The rows are grouped in 4 ways, from coarse to fine. Each group lies inside one group of the grouping before and may be the whole of it. The rows also spread widely along 14 directions, which tell nothing about the answers.
Some rows, each with its group in each grouping after it:
[-15   0  21  17  16  -3   7  17  -2   3   8 -18  12  23 -22   3 -18 -18
  21   1  -8  11  11  13 -12] | Z987 Z49 Z236 Z702
[  5  12  21  52 -20  -9  -4  29  26 -43 -14   2 -18  14  23   4  26 -28
  19 -12  12  -8 -15  -3   6] | Z862 Z921 Z436 Z142
[  0 -18  -2  13  12 -11  -4 -10  -9  15  28  -6  23   6 -15   6 -24 -11
  20  11 -16  25   6 -14 -11] | Z987 Z95 Z730 Z724
[  7  -4  -3   4  11 -17 -10 -44  -1 -27 -10  20 -11   6  35 -16   6   6
   5 -11   6   8 -10 -34 -30] | Z987 Z49 Z699 Z13
[ 35  28   0  -3  24 -70  19  21  -7  -5 -14 -17 -47   1  34  33  34  40
  20  29  20  25  52  24  12] | Z862 Z281 Z319 Z883
[  0   6  -6  12   0  -3   5   1  18   1  -1   6 -20 -17  10   1 -11  29
 -15   4 -12  -6   4   7   3] | Z862 Z921 Z644 Z209
[ -6  -7   1  46 -23  -2 -12   1  22  -6   1   1  12  29 -19 -12  10 -40
   5 -45  19   6 -21 -33  -6] | Z862 Z378 Z263 Z303
[-13  12  -3  -4 -10  -5  -3  -9 -11  17  -5  33  -2  26  -9  18   2   0
  15   0  10  14  10 -37 -12] | Z18 Z419 Z884 Z656
[-19 -10  -8 -26  16 -38  10   8   9  31  38  -9   9  20 -14 -15 -26  -3
   1   6 -22 -13  38   7 -11] | Z18 Z233 Z363 Z944
[ 32  -6  -7   5 -13  12  -6   0  -4   0 -14  -9 -17 -19   8   2 -16  36
 -28   6  11  -7  14  33  -6] | Z862 Z921 Z436 Z916
[ 40  -5 -15 -39  -2 -18   8   5 -14 -30  20 -28  -3 -21  35  38  27   8
  22  19  25  11 -19  -1  11] | Z862 Z378 Z481 Z778
[-18  59  29  34 -21  49 -29  30   9 -43 -14  53   1 -18  31  -7 -17  -6
  39   8  23 -22  -1  43 -26] | Z862 Z281 Z319 Z389
[ -2  20 -21 -21  -9  -4 -17  -8 -28  41 -14  14  -4   5 -23  28  11   3
   8   8   7  -2  22 -15  12] | Z18 Z419 Z856 Z264
[-17   6  -2   1   5  10   1   9   3  11  15  -7  13 -15 -12   0 -21   0
   8   4 -12  -8   3  16   3] | Z862 Z378 Z481 Z275
[ -6  30  18  21 -49 -16 -32  15  25   3   1  38   2  42  -4 -12   1 -11
 -13 -48  33 -27  25   5 -29] | Z18 Z419 Z856 Z5
[ 25  -1   0  -2  26   3   6 -28   3  -6 -14 -20 -35 -10  22   8  23  18
   6  14  14  30 -23  -1   6] | Z987 Z49 Z24 Z396
[ -6 -15  38  35   1 -42 -35 -48   0  15   3  18   9  44   2 -19 -12  -9
 -10 -18 -21   3  27 -31 -40] | Z18 Z419 Z636 Z554
[ 31  13 -23 -14   3   1 -25 -21  15  42  13   4 -19   8   9  -8  20  -1
  19  12  36  20  -2   0  -1] | Z18 Z233 Z363 Z110
[-24 -11   5 -36 -13 -10  32 -17  23 -16   6  16 -19  40  12   3  15  -1
 -15  10 -12  14 -21 -45 -24] | Z987 Z49 Z236 Z27
[ 24 -32 -46 -20   5 -43  47  21  18  15  24  -6 -28  16   8  -2 -10  32
 -17  29  -3  21  30 -15   0] | Z18 Z233 Z990 Z657
[-25  18 -15 -37 -21  34  12  13  15 -18  15  37  -3 -20  14   2 -16  14
 -13  -3   9 -29 -23   2  -3] | Z18 Z419 Z884 Z926
[ -1  48  56   2 -11   9 -38 -12  29 -26  22  44 -10   1  61  -3  -3   5
  35  29   6  -3  -3  26 -40] | Z862 Z921 Z436 Z916
[  9   3 -34  26  19 -23   8  11  29  -6  57   7   8 -43  22   4 -21  25
  23 -24   7  26 -14 -21  10] | Z862 Z378 Z263 Z303
[ -8   9   4  35 -32 -42   8  30   7 -14 -23  36 -23  12  15  13  -2  24
 -26 -13 -19 -28  51  -3  -3] | Z18 Z419 Z636 Z554
[-20 -37  13  12  23 -40  14 -43  -3  29  -7 -18   2  53 -31 -21  -6 -10
 -14  -3 -24  28  16 -49 -24] | Z862 Z378 Z481 Z778
[ 12 -26  11 -27  -2 -34 -13   2  38  44  45 -63  -2  68 -20 -10  48 -84
  14  23  -4   2 -13   4  27] | Z18 Z419 Z636 Z554
[ 15  17 -64 -46  24 -22 -19 -37 -11  36  -5  10 -25 -26  10 -20  16  27
  -9  -3  25 -17  18 -12  11] | Z18 Z419 Z856 Z264
[-51  11   7  39   6 -24  -6   1  21  20  11   9  25  20 -39 -20 -17 -20
  -5 -89   5 -19   0 -35   0] | Z18 Z419 Z884 Z656
[ 36 -38 -55  -4 -24 -26 -22  -4   4  42  46 -33  26  -4 -27   8  -7 -11
 -16 -25  -1  -2   7 -21  17] | Z862 Z921 Z436 Z916
[-40  23   0  34  10  38  15   8  -3 -38   0  44  11 -39  11  20 -33  16
  38  -9  -9  12 -37 -38  -5] | Z862 Z921 Z436 Z142
[ 17  -5 -21 -18 -26   9 -32  -9 -12   3  12   6  16  -5   4   3   0 -18
   5  -4  10 -26  -2  -1  -6] | Z18 Z233 Z363 Z944
[ 16 -21  -6 -26 -14  -5   2  20  18  38  62 -28  33  45 -39  -3 -35 -14
   5  -3  27  24  14  12 -28] | Z862 Z921 Z436 Z916
[ 34   4  15  16 -16  -4 -61  -8  17 -10  32  -9  -7 -33  54   2  15 -23
  13  37 -42 -33   1  50  13] | Z987 Z49 Z24 Z396
[-15 -10  -1  16   6 -36  21  19   9  19   8 -14  -5  24 -17   3  -4  -7
   4  12 -24  10  29  -8   5] | Z862 Z378 Z481 Z778
[  2  -4  -6 -15   9   7   1   4  -5   8  15  -6   9  14 -16  -1 -12  -9
  13   0  23   8  -6   0  -8] | Z18 Z419 Z856 Z264
[ -9 -15 -44  16  -6   1   9   7  -5  23  -9  -5  -1  -2 -33   5  -8  -1
 -14 -13 -16   1   9 -25  14] | Z987 Z49 Z236 Z702
[ 27 -33 -43  28   2 -34  20  -8  15 -24  15   1 -14 -18  24  12   3  26
  -9 -16  -4  22 -17 -57   8] | Z862 Z921 Z644 Z209
[ -8  -9  14   2  26 -18   5 -12  14 -16  28 -36  12 -38  12  -6 -16  18
 -13 -36 -11 -13 -23  13   9] | Z862 Z378 Z481 Z778

New rows, each followed by its group in each grouping:
[ 25  -2 -77  25 -39   7  -6   9 -15 -21 -23  33 -12 -45  15  23  19   7
  -2  -7   7 -11  -8 -40  27] | Z987 Z95 Z730 Z724
[-16  -8   6  17   6 -35  15  39  26  14  19 -37  -2  36 -21  -7   5 -45
  12   2 -27  -9  20  19  18] | Z987 Z49 Z699 Z13
[-14   0  44  17   9  13  11 -11   9 -13  -8   2 -10  15   7   4 -16   7
   2   9 -14  19 -12   9 -21] | Z987 Z49 Z699 Z13
[-18 -10 -26  26 -41  12  28  43  25  -3   8   1   4  18 -30  27  17 -43
   9 -11  -3  11 -33 -39  32] | Z987 Z95 Z730 Z724
[ -8  16  31  -2 -24  -4 -18  -6  16 -25 -27  16 -19  30  25 -30  16 -19
 -17  -7  10 -46   8  21 -24] | Z18 Z233 Z990 Z657
[ 15   4  11 -14 -11   7 -16 -12  -4  -1   0  11  -9   5  21   4  -3   7
   3  26   5  -5   5  13 -16] | Z18 Z233 Z990 Z657
[ -7  -9 -36  14 -23  25  26  48  10  -2 -14 -23   0  30 -43   6  17 -55
  16 -13  23   1 -24 -10  26] | Z987 Z49 Z699 Z13
[ -3 -11 -39 -21   3  -7  38  35   8 -19  33 -27   8  -4  -6  31  24 -40
  41   9   9  18 -41 -32  37] | Z987 Z95 Z730 Z724
[  5  21 -23   2 -23  19  14  28  -1   9 -20  29 -25  18  -6  24   8   7
  21  36  22  23  12 -13  -2] | Z862 Z921 Z436 Z142
[ 11 -10 -33  15  11  11  -6 -19  -2 -19  14  26  -7 -20  34   3  -2  -7
  38  35 -19  23 -21 -39  -6] | Z987 Z49 Z24 Z396
[ 16   4 -14  -2  -2 -27  15  29   1 -25 -19  -4 -29  17  18  -8  15   0
   4  21  14 -14  32  15  -7] | Z862 Z921 Z436 Z142
[-47  19  -2   9  10 -26  41  11  17 -23  -6  34  -9  27   0  -4  -9   8
  12 -34   5  11   4 -46 -24] | Z987 Z49 Z699 Z13
[-24  18  38  -6  30  31   9  -8 -17   4  -6  -5   8   3 -16  12 -30  11
  27  27   1  27  -4  22 -19] | Z862 Z281 Z319 Z883
[ 29 -15 -26  36 -11 -33  10  43 -37 -30  -5  -6  19  -8  -7  30 -28  19
   9 -14  12   4  47   4  -9] | Z862 Z281 Z319 Z883
[-11  16 -19  -3  23  37 -32 -41  13  29   9   4  -9 -38   9 -22  -3  -8
  14  15 -20  -6 -30   8  15] | Z987 Z49 Z699 Z13
[ 41 -12 -32   3   1 -46   4  10   0   8  20 -31 -13 -15  16  37  31   4
  15  -4   9  14  -4 -20  39] | Z18 Z233 Z990 Z657
[-11  16   5 -29 -20  58   3 -10 -36 -21 -25  26   3 -23   1  39 -16  23
   5  31   3   3 -21  -1 -11] | Z862 Z281 Z319 Z883
[-23  37 -25   1  40   3  18  38 -32  52  12 -35  21 -44 -57  60 -24  27
  40 -23   2  20  14  21  46] | Z987 Z49 Z236 Z27
[-10  15  22 -15   0  16  -4 -15 -24   0 -29 -14   1 -19 -16  15 -16  33
 -28 -20   7 -18   5  32  -3] | Z862 Z281 Z319 Z883
[  4  -7  10  -4 -37 -16  10  27  14 -22   6 -28   2   9  -1  25  24 -17
 -15 -24   7 -18 -17   2  17] | Z862 Z378 Z481 Z778
[ -9  15  26   5  21 -12 -13  -7  18 -13  13   5  -8  21  28 -22   2 -27
  35  24  -9   1   5  16 -23] | Z987 Z49 Z699 Z13
[  8  -5 -26 -68  18  24  37  12  -1 -44  -5 -30 -20 -25  22 -10  10   9
 -11   9  37 -29 -36  30  13] | Z18 Z419 Z636 Z554
[-27 -11   6  48 -10 -11   9  10 -13   3 -27   6  12  23 -37   5 -27  -6
 -13 -34 -24  -6  26 -18 -11] | Z987 Z49 Z699 Z13
[-40  15  46  15  13  31   6   6  18  -9  -3 -14  -8 -13  -2  11  -6 -15
  11  25 -44 -16 -32  25  21] | Z862 Z921 Z644 Z209
[ -7   4   3  41  30  -9  22  -6   8  -3 -17  -8 -24 -24   3   7  -7  38
  -4 -16  -1  28  -7  -8  15] | Z862 Z281 Z319 Z389
[-18   1 -15 -22  25  -7  10 -12   4  25  -2 -23 -11  -6 -19 -14  -6  11
 -21 -12 -12 -11   7  10   7] | Z987 Z49 Z236 Z702
[-33   2 -39 -51 -16  10  21  28   3  64  40  10  22  43 -62   8 -31 -16
  12  27  -3  13  26 -19 -12] | Z862 Z921 Z436 Z142
[  6   8  11  45 -10  56  -1  -3  30 -39 -27  19 -30 -25  33 -17   2   5
  -3  -3  19  -5 -55  10   4] | Z18 Z233 Z990 Z657
[ 18   3  14 -17 -12   7  -3  16 -23 -25  -6 -15   6 -12  12  22  -9   9
   0   1  17 -24   3  37  -4] | Z18 Z233 Z990 Z657
[ 12 -17 -79  31 -27  -6 -34 -22   6  16 -22  16 -13  -8  -2 -23  33 -39
  -7  -4 -19 -32  -4 -55  27] | Z862 Z921 Z644 Z209
[ 15 -14   1   1  24 -23  10  -5   0  11  13 -13 -12   1  11  -8 -19  25
   3  35 -10  21  27  17 -14] | Z862 Z378 Z481 Z778
[  2  -8 -28   7   9  -3 -25 -15  12  12  37  19  18 -10   6 -33 -31  -4
   7 -11   2 -10   5  -9 -18] | Z18 Z419 Z636 Z554
[ 10 -39   3 -11  -8  -6  -9 -20  -8  56  21 -25  19  40 -47   1 -26  -7
 -28   3 -10  13  19  -2 -12] | Z18 Z419 Z636 Z554
[ -8  14 -23   3  22  -6  13   9 -22 -12  -8  -4  -1 -28  -2  26   2  10
  25 -18  13   0 -11 -20  25] | Z18 Z419 Z856 Z5
[-18  -2  -6   6   5 -37  13  13  18   5  43  11   7  -4   8   9 -25  12
   8   9 -34   8  21 -14  -3] | Z862 Z281 Z319 Z883
[  4 -44 -15   9 -10 -50 -20 -21  12  38  16 -37   6  44 -26 -20  17 -45
 -27 -11 -42 -15  21 -21   6] | Z987 Z49 Z236 Z27
[ 14 -13  -4   5  -4   5   1  -8 -38   1 -22  -3  -6  -5  -5  43   1   9
  13  38 -18  19   4 -20   6] | Z862 Z921 Z436 Z142
[ -8 -17  42  -7 -14 -19   4   5  -3  -2   5 -46  13  24 -21  25   2 -18
 -17 -17 -18 -15  -3  10   6] | Z862 Z921 Z436 Z916
[ 18   8 -10   4  25 -32  -3  -7   1  14  23 -12 -11 -24  17  18  -2  26
  17  15  -5  22  14   5  13] | Z862 Z281 Z319 Z883
[ 13  28  20 -40 -25  -7  -5   3   1   4  28  16   3   6  18  35  -2  29
  10  16  23  14  14  15 -26] | Z862 Z378 Z481 Z275
[-27  40   5 -18 -22  32  -3  34  29   6 -19  -9 -21  24 -19  -2  48 -58
  14  -9  32 -34 -35  20  37] | Z18 Z419 Z856 Z264
[  6  -9  19 -24   6   3  21  -8   9 -21   7  -9 -12  14  12   1  -8  19
  -9   9  16  15 -16   1 -24] | Z862 Z921 Z436 Z142
